There are 10 hidden switches. A switch that is on adds its own fixed numbers to the row, and there is some noise. The rows also spread widely along 11 directions, which tell nothing about the answers.
In the rows, 128 means zero.
Some rows, each with its switches (1 for on, 0 for off) after it:
[121 131 156 111 156  87 128 104 126 113 192 130 164 126 191 120 117 137
 170 151 156 118  92 112 128 118 127 157 111 134 173  70 118 161  83 154
 124 155  97 171 126]
1 0 0 1 0 1 1 0 0 1
[143 179  88 107 102 130 131 127 137  96 129 117 102 106 138 107 152 148
 102 170 137 126  97 148 141 203 131 169 196 125 154  98 134 169 123 146
 128 127  82 193 118]
0 0 1 0 0 1 1 1 0 1
[138 165 116 109 139 135 101 151 132 130 160 104 112 167 136 188  95 138
 116 147 130 112 170 142  99 163 115 122 107 118 128 136 142 132 117 124
  99 122 126 151 153]
0 0 1 1 1 1 1 1 1 0
[104 161 184 151 108  82 188 151 139 172 197 138 175 179 172 156  99 165
 113 135 128  95 196 115 130 148 166 163  74 124 167 100 164 138 136 110
 139 114 133 162 110]
0 0 1 1 1 1 1 1 1 0
[ 96 171 163 147  93 138 134 110 112 152 153 121 148 170 193 141 155 115
 130 153  64 131 100 153  99 120 133 143 171 145 147 113 129 119 174 128
 110 163 113 178 108]
0 0 1 1 0 1 0 1 1 0
[126 146 124  94 112 156 107 118 116 117 153 117 113 184 185 167 165 120
 127 165 122 153 116 119 130 123  91 100 150 145 137 178  97 117 150 120
  81 164 106 170 131]
0 1 0 1 0 0 1 1 0 0
[111 120 120 112 135 167 108  90 128 122 132 141 149 144 158  75 159 147
 161 165 120 137  89 107 128 122 123 123 121 118 170  66 114 126 112 173
 138 164  78 134  93]
0 1 0 0 1 0 1 1 0 1
[141 149 115 115 190 110  83 122 108 100 146  90 122 119 120 128  98 114
 136 144 111 147 111 165  91 122 104 146 144 132 148 117 125 149 101 162
 125 144 147 138 162]
0 0 0 0 0 0 1 1 1 1
[133 110 140 105 120 116 137 129 139  92 191 166 174 129 189 135 130 144
 176 146 205 133  98  85 138 121 125 136 125 144 180  84 111 149  86 125
 122 147  92 192 107]
0 1 0 1 1 1 1 0 1 0
[146 144 179 126 108 139 164 100 116 118 159 124 122 134 153 163 149 106
  96  84  88 166 159 146  80 105  97  96 193 133 124 171 128 111 165 119
 146  81 180 132 151]
0 0 1 1 1 1 1 0 1 1
[ 99 166 234 146 100 160 160 101 113 151 184 140 173 191 221 152 142  94
 135 133  62 127 117 114  89  80 131  95 140 142 137  92 129 111 182 112
 139 111 130 144  75]
0 0 0 1 0 0 0 1 1 1
[127 133 103 133 107 117 127 152 137 125 159 136 193 126 114 137  77 131
 172 137 178 120 105 141 126 121 117 158 114 144 147 114 137  75 103 111
 105 167 115 166 148]
0 1 1 1 1 1 1 1 0 0
[124 175 148 131 102 132 169 108 140 125 134 129 143 110 162  88 152 133
 105 160  94 135 108 138 135 147 142 158 184 122 156  86 134 159 145 150
 157 114 115 153  85]
0 1 1 0 1 1 1 1 0 1
[140 149 114 133 102 125 150 121 142 140 130 118 142 109 113  71 130 137
 104 146 105 143 117 177 152 136 110 182 171 118 161 120 146 141 129 149
 154 128 149 148 119]
0 1 1 1 0 1 1 0 1 1
[117 113  75 127 117 148 103 126 117 116 122 136 161 133 114  80 135 163
 173 147 158 124  80 131 121 163 136 155 112 130 177  63 135  95 103 150
 123 192  58 176 122]
0 0 0 0 0 0 1 1 0 0
[148 171 159 132  95 129 167 126 133 129 161 119 160 114 128 155 105 130
 122 100 126 102 137 143  85 156 132 132 163 129 120  96 163 105 126 107
 130  89 114 169 136]
1 0 1 0 0 1 1 0 0 0
[ 96 107 110 121 159 150  77  96 116 125 142 134 113 169 163 101 138 126
 152 157 115 153 112 147 126  90  88 125  97 105 178 125  90 143 115 181
 129 175 138 119 134]
0 0 1 1 0 1 0 1 1 1
[104 162 139 122 124 159 114  99 125 129 146 127 137 152 199 119 155 113
 146 176  87 129  73 141 115 108 110 131 168 123 150  90 100 157 142 155
 114 166 100 168  89]
1 1 1 1 0 1 0 1 1 1
[128 147 187 122 194 137 116 112 107 120 177 112 124 145 174 177 120 138
 139 106  98 109 163  98  32 146 154  98  90 109 143  47 143 171 107 152
 132 104 121 138 125]
1 0 0 0 1 0 0 0 1 0
[117 175 176 110 133 109 176 164 140 140 204 125 126 183 212 184 116 140
  95 158 128  93 184 104 147 166 146 139  86 117 147 130 133 192 130 104
 113 118 123 177 110]
1 1 1 1 0 1 1 0 0 1
[139 124 116 111 121 167 102 107 140 123 138 130 106 159 124 146 123 129
 118 126 147 149 165 136 119 111  74  92 113  97 141 161 112 109 122 143
 126  98 157 112 142]
0 0 1 1 1 1 0 1 1 0
[148 158  97 102 114 128 124 100 155 116 125 113 119 100 158  80 151 146
 122 194 156 135  79 147 170 157 113 173 173 109 170  90 114 185 110 162
 128 133  96 178  92]
1 0 0 1 1 1 0 0 1 0
[100 149 111 149 186 173 106 153 122 135 104 101 120 150 136 101 118 125
 120 167  47 120 135 165  72 165 164 143  67 100 163  68 143 146 149 164
 147 175 113 113 107]
0 1 0 1 1 1 1 1 0 1
[128  77 107 115 137 133 121 164 114 105 172 156 130 172 127 173  98 126
 136  82 214 160 190 119 136  95  73  97  57 115 164 213 100 100 106 102
 116 137 188 139 185]
0 0 1 0 0 0 0 0 1 0
[114 142 128 126 146  74 117  85 136 159 157 109 150 138 167  77 134 163
 135 186 120 130 103 138 166 105 111 192 130 117 177 102 116 171  95 189
 120 170 122 158 109]
1 1 0 0 0 1 0 1 1 0

New rows, each followed by its switches (1 for on, 0 for off):
[127 180 101 126 105 145 113 144 135 146 127  91 135 151 145 152 102  82
 113 178 102 142 102 198 144  93  70 147 173 134 116 204 105 105 163 110
  81 168 162 162 138]
1 1 1 1 0 1 0 1 1 0
[143 165  88  99 101 174  95  90 148 154 116 103 120 132 129  95 151 147
 127 183  86 117  92 163 134 157  94 140 183 105 124  95 135 130 117 163
 110 147  79 149 111]
1 1 1 1 1 1 1 0 1 1
[144 171 167 120  70 128 180 128 167 137 176 151 199 125 154 133  87 126
 134 146 177 103 127 117 155 106 105 130 159 126 131 106 135 111 112 101
 136  78 125 165  88]
1 1 1 0 1 1 1 1 1 0
[134 139 149 105 120  98 127  96 152 129 185 135 137 143 156 124 108 146
 128 155 167 135 142 112 171  99  86 148 115 113 162 131 115 155  92 152
 122 100 153 134 127]
0 1 1 1 0 1 0 1 0 0
[136 138 153 131 121  96 162  95 141 149 169 129 157 115 135  84 128 165
 120 123 117 122 138 139 135 127 119 171 145 108 163  81 149 158 101 165
 161 106 138 145 115]
1 1 1 1 0 1 1 0 1 1
[140 168 137  96 167 118  74 125 133 129 192 105 139 139 155 166  82 145
 165 167 127  93 119 112  99 150 131 150 101 125 141  40 147 178  67 149
  89 132  99 155 136]
0 1 1 1 1 0 0 0 1 0
[120 153  98 125 120 184 112 130 127 108 108 122 155 116 142 113 112  73
 157 160 127 151  59 167 122  84  83 116 168 128 129 140  89  95 149 124
 111 173 132 144 123]
1 1 1 0 1 0 0 1 0 1
[161 165  72 113 209 134  88 199 128  42 129  98 100  76  90 152  37  82
 122 137 171 133 121 189  80 169 111 148 130 114 151 113 126 186  89 134
 138 116 168 150 171]
0 0 1 0 0 1 1 1 1 1
[142 162 113 136 130 120 165 146 134  92 109 106 145  84 126 114 110 104
 107 138 146 151 111 171 114 139 125 153 169 127 152 144 121 127 149 124
 147 125 147 163 126]
1 0 0 0 1 1 1 1 0 0
[151 145 108 121 178  96  93 134 114  99 152  96 163  79 111 117  78 112
 168 139 138 139  79 164  91 124 116 172 149 148 149  81 142 132  83 148
 124 161 133 155 167]
0 0 0 0 1 0 1 0 1 1
[111 132  82 130 161 152 105 197 123 120 125 105 138 172 128 140  78  99
 131 169 137 138 138 169 139 123 110 142  50 124 160 178 111 109 143 110
 101 198 152 140 144]
0 1 0 1 0 0 1 1 0 0
[151 133 102 112 107 139 142 149 157 124 137 135 146 119 110 110  85 124
 113 146 175 140 150 152 174 113  82 141 122 106 152 163 125 121 104 123
 138 109 166 132 131]
0 1 1 0 1 1 1 0 1 0
[105 128 137 128 178  94 116  97 111 117 164 121 159 121 157  92 118 141
 172 141 124 132  92 132 104 110 127 160 112 121 183  56 114 164  96 181
 144 164 118 145 136]
1 0 1 1 0 0 1 1 0 1
[118 132  90 122 115 206 101 137 150 163  90 120 156 154 109  50  88 102
 136 191 102 128 110 189 179  94  83 130  79  92 152 128 127  81 134 142
 146 159 132  89  94]
0 0 0 0 1 0 1 0 1 1
[106 183 144 135 123  97 133 119 131 157 153 103 181 106 173  86 106 108
 150 197  68 122  61 169 148 107 138 203 163 147 155  83 135 143 124 151
 118 191 112 157 112]
0 1 1 0 1 1 1 0 0 1
[143 126 102 101 118 191  73  99 164 144 124 127 135 135 107  69  82 107
 146 177 128 132 106 172 169  73  50 126 104  80 148 111 116 115  90 169
 134 113 149  83 108]
0 1 1 1 0 1 0 0 1 0
[114 109 204 121 137 139 129  79 131 144 209 161 203 161 185 129 108 139
 203 116 149 103 117  75  94  74 121  96  73 119 151  25 130 108  87 144
 140 113  99 128  97]
1 0 0 1 1 0 0 0 1 1
[146 118 127 112 146 117 136  76 119 107 128 107 101 110 151  93 174 125
 105 131 117 188 112 145 140  94  81 139 169 114 167 169  91 164 134 172
 138 129 174 134 136]
1 1 0 1 0 0 0 0 0 0
[141 138 108 117 144 190  74 107 117 117 128 116 118 127 100 112 120 132
 154 122  93 121 104 157  64 155 113 118 134 104 137  43 151 127 107 163
 134 122 104 125 136]
0 0 1 1 0 0 0 0 1 1
[158 116 131 112 130 153 107  91 112 104 165 136 111 133 126 156 170 165
 131  78 127 135 144 101  54 169 112 101 167 124 125  89 148 121  96 148
 121 105  99 161 151]
0 1 0 0 0 1 0 0 1 1
[118 137 156 106 170 115 128  95 131 123 153 119  84 145 186  91 143 137
  89 166  91 155 161 141 151 114 113 144 109  86 200 120 106 227 118 188
 167 108 169 112 109]
0 0 1 1 0 1 1 0 1 0
[100 116 121 148 104 111 139 118 115 136 156 152 184 142 152 101 139 152
 173 133 155 139  96 127 127 113 134 166 122 140 187  88 122 108 127 139
 127 180 113 176 121]
0 0 1 1 1 0 0 1 1 0
[120 133 137 125 142 143 153 142 126 102 154 146 167 132 159 130 110 107
 147 130 161 142 122 125 120  91 102 113 131 123 157 130  99 135 127 124
 143 136 151 151 117]
1 1 1 0 1 0 1 1 1 1
[ 82 165 123 162 139 112 149 174 127 177 122  99 136 171 157 114  91  94
  89 184  74 139 155 196 169 101 125 180  73 115 159 200 117 120 179 126
 122 191 190 120 134]
0 0 1 0 1 1 0 1 0 1
[134 187 156 142 186  98 155 143 115 107 140  84  96 102 169 131 132 117
  75 141  68 130 136 164  79 180 164 176 157 115 158  89 144 228 144 153
 154 115 150 169 118]
1 0 0 0 0 1 0 0 1 1
[161 179 142 101 123  83 145 118 154 118 165 102 160  79 150 129  80 103
 123 166 155 138 101 158 161  92  81 169 197 134 135 144 118 161  97 131
 120 105 163 164 132]
1 1 1 0 1 1 1 0 1 0
[121 104 123 139 125 139 165 129 124 140 127 126 129 155 131 104 151 145
 102 112 130 155 166 137 138 122 109 136  87 102 168 169 119 121 150 131
 139 139 163 133 126]
1 1 0 1 0 0 0 0 0 0
[113 157 121 131 117  92 124 113 111 151 158 112 168 139 156 117 140 144
 147 160  97 138  92 142 130 121 124 177 179 158 149 115 130 123 128 147
 104 192 113 180 139]
0 1 1 0 1 0 1 1 1 1
[115 129 155 133  56 143 160  94 130 163 162 159 187 151 163 109 161 158
 148 127 116 124 118 113 128 121 126 130 164 139 150  96 143  86 131 124
 129 145  88 171 101]
0 1 1 0 1 1 1 0 1 0
[150 157 149  92 105 147 143 149 148 126 189 127 157 170 166 183  96 128
 135 148 176  99 148 100 144 140 105 104  98 127 120 128 133 122 111  86
  93 105 103 170 115]
1 1 0 1 0 0 1 0 0 0
[144 183 166 123  88 171 162 118 165 154 130 122 124 140 157  84 130 125
  72 178  86 116 141 146 166 145 121 146 147  95 147  96 147 172 147 138
 157  67 133 132  51]
0 1 0 0 0 1 0 0 1 0
[175 164 135 102 145 125 113 100 145 114 144  97 111 108 111 135 111 132
 100 145 131 150 145 133 119 126  85 129 170 113 127 125 136 156 102 156
 127  66 163 123 134]
0 1 0 0 1 0 0 1 1 0
[146 172 196 116 140  74 127  62 121 132 190 106 149 109 168 144 125 124
 133 136  96 151 112 118 104  75  98 147 202 144 136 102 126 161 107 164
 120  93 166 140 135]
0 1 1 0 1 0 0 1 1 0
[158 156 218 128  93  89 190  83 136 122 205 137 177 109 177 167 132 136
 134  91 153 126 132  98  89 113 125 126 186 147 131  89 146 128 119 113
 138  56 136 177 118]
1 0 0 1 1 1 0 0 1 0
[108 134 143 167  74 133 142  58 121 204 134 132 180 149 105  38 177 203
 141 125  47 111 111 140 109 146 149 184 155 118 158  13 184  93 132 186
 157 145  86 137  92]
0 1 1 1 0 0 0 1 1 1
[150 108  78 121 132 122 133 148 133 112 151 137 153 125  68 129  95 171
 143  92 206 120 162 124 120 156  98 133  97 111 140 128 140  94  78 129
 126 128 129 152 172]
1 1 1 0 0 0 1 1 0 1
[139 177 162  81 101 133 124 105 158 145 196 125 163 155 196 130 100 111
 146 199 141 110  95 125 195  83  71 132 154 125 134 113 108 162  99 130
 104 113 115 155  91]
1 1 1 1 0 0 1 0 1 1
[117 158 162 138 146  87 150 131 146 146 185 127 168 140 157 124  81 147
 133 150 140 101 144 128 130 120 134 173  90 109 167  72 140 175 100 147
 136 116 144 153 104]
1 1 1 1 0 1 0 1 1 0
[131 174 125 107 144 127 101 144 127 115 165 102 117 156 164 169 105 116
 121 168 112 126 130 150 112 137 107 136 141 131 139 135 120 161 122 133
  97 141 132 164 138]
0 1 1 1 0 1 1 1 1 0
[104 148 139 132  84 186 153 135 119 138 134 143 133 175 195 160 161 110
 117 130 114 131 136 133 109 128 118  91 141 121 140 158 107 105 177  99
 111 153 112 174 105]
1 0 1 0 1 1 0 0 1 0
[111 121  97 144 140 124  99 134 119 155 128 107 147 146 112 103 102 137
 144 143 110 122 123 169 122 135 126 171  72 119 160 117 147  89 112 147
 112 193 121 139 153]
0 0 0 0 0 1 0 0 0 0
[134 138 176 107 138 167 116 102 117 107 169 128 113 155 171 165 127 106
 125 108  99 143 150 130  73 105  97  77 136 115 141 122 121 138 131 138
 137  91 147 123 134]
0 0 1 1 0 1 1 0 1 0
[163 170 124 109 150 120 112 131 128 115 146  85  89 121 116 146  99 103
  85 134 108 152 151 180 125 131  80 145 157 114 131 168 131 166 127 138
 125  91 196 126 168]
0 0 1 1 0 0 0 0 1 1
[ 95 142 105 158 132 153 143 132 118 154  96 105 118 161 143  85 154 131
 100 158  72 136 129 178 120 152 138 158 104 102 165 134 126 124 176 153
 140 176 127 139 107]
1 0 0 1 0 1 0 1 0 1
[108 151 155 118  85 149 161 110 145 147 164 153 136 171 208 112 164 154
 117 165 135 108 129 111 161 148 132 135 124 103 177  87 116 176 135 136
 136 120  89 179  67]
1 0 1 1 0 1 0 0 1 0
[123 141 121 121 110 121 131 149 136 141 165 130 133 182 157 150 115 133
 109 155 158 131 158 137 165 131  97 139 106 126 145 183 120 116 130 113
 103 142 138 164 133]
0 0 0 0 0 1 0 1 1 1
[ 99 138  94 167 138 189 155 167 123  96  90 143 147 119 145  66 152 122
 131 146 114 129  81 163  86 175 170 154 126 107 188  45 123 161 166 142
 170 177  94 179  63]
1 1 0 1 0 1 0 1 1 1
[124 121 115 120  50 175 126  75 133 164 121 141 148 151 126  76 165 150
 136 134 107 136 108 149 149 116  87 120 158 115 143 130 134  56 135 145
 128 145  91 138 119]
0 0 1 0 0 1 1 0 0 0
[122 174 170 113 139 136 141 109 144 113 156 123 138 130 192  93 122 105
 116 191  99 133 100 133 151 109 121 145 146 119 163  93 113 181 129 158
 148 116 123 139  75]
0 1 0 0 0 1 1 1 0 1
[123 157 190 131  53 111 182  42 152 167 156 144 143 142 184  58 192 157
  87 163  89 155 119 126 187  91 101 164 208 115 171 118 122 163 153 172
 162  82 147 142  62]
0 1 1 1 0 1 0 1 1 0
[107 162 164 151 132 131 168 178 117  82 161 143 187 111 175 163  79  74
 153 121 144 127 103 140  73 116 158 133 130 152 160  98 124 119 152  88
 138 144 134 178 120]
0 0 1 0 1 1 1 1 0 0
[161 157 129  93 102 129 150 133 163  90 176 150 132 103 156 133 119 140
 127 152 198 116 118 101 160 167 120 151 151 117 152  82 132 180  88 125
 129  80 109 176 106]
0 1 1 1 1 1 0 0 0 1
[148 161 145 137 126  89 136 104 123 151 168 104 137 109 121 138 132 163
 114 112  87 121 146 139  89 163 137 174 175 133 129  84 172 144 106 152
 123 118 133 158 153]
0 1 1 0 1 1 0 0 1 1
[ 97 155 125 158  77 175 133 168 148 172 157 151 203 180 137 114  79 129
 164 165 124  77 111 148 135 131 135 153  79 125 140  62 157  75 133 103
 117 167  86 159  84]
0 1 1 1 0 1 0 1 1 1
[134 142 116  96 131  83 109  96 134 128 181 112 135 140 157 143 124 154
 143 160 159 131 115 125 146 120  86 153 146 131 150 140 109 145  87 157
  91 153 115 172 153]
1 1 1 1 0 1 1 1 0 0
[121  90 136 118 176  79 143 126 104 105 194 148 123 148 175 155 169 189
 134  95 165 145 176  73  98 165 151 141  97 133 189 113 124 177  87 154
 131 160 118 182 156]
0 1 0 0 1 1 1 0 1 1
[ 80 135 120 157  84 116 138 120 105 187 147 124 162 193 158 104 159 152
 137 154  84 129 115 150 150 126 134 175 113 143 163 139 136  83 166 134
 102 215 107 168 135]
0 0 1 1 0 0 0 1 0 1
[111 142 154 146 106 129 174 110 119 143 142 132 131 139 166 117 162 146
 104 111 103 128 146 133 111 147 142 140 132 109 165 117 133 139 151 136
 146 128 127 161 115]
1 0 1 0 0 1 0 0 0 0
[120 156 143 126 108 150 116 124 110 132 152 116 135 176 174 162 136 101
 126 149 109 147 115 142 117 103  96 112 151 145 134 167 112 101 161 112
  95 154 132 166 127]
0 0 0 0 0 0 0 1 1 0
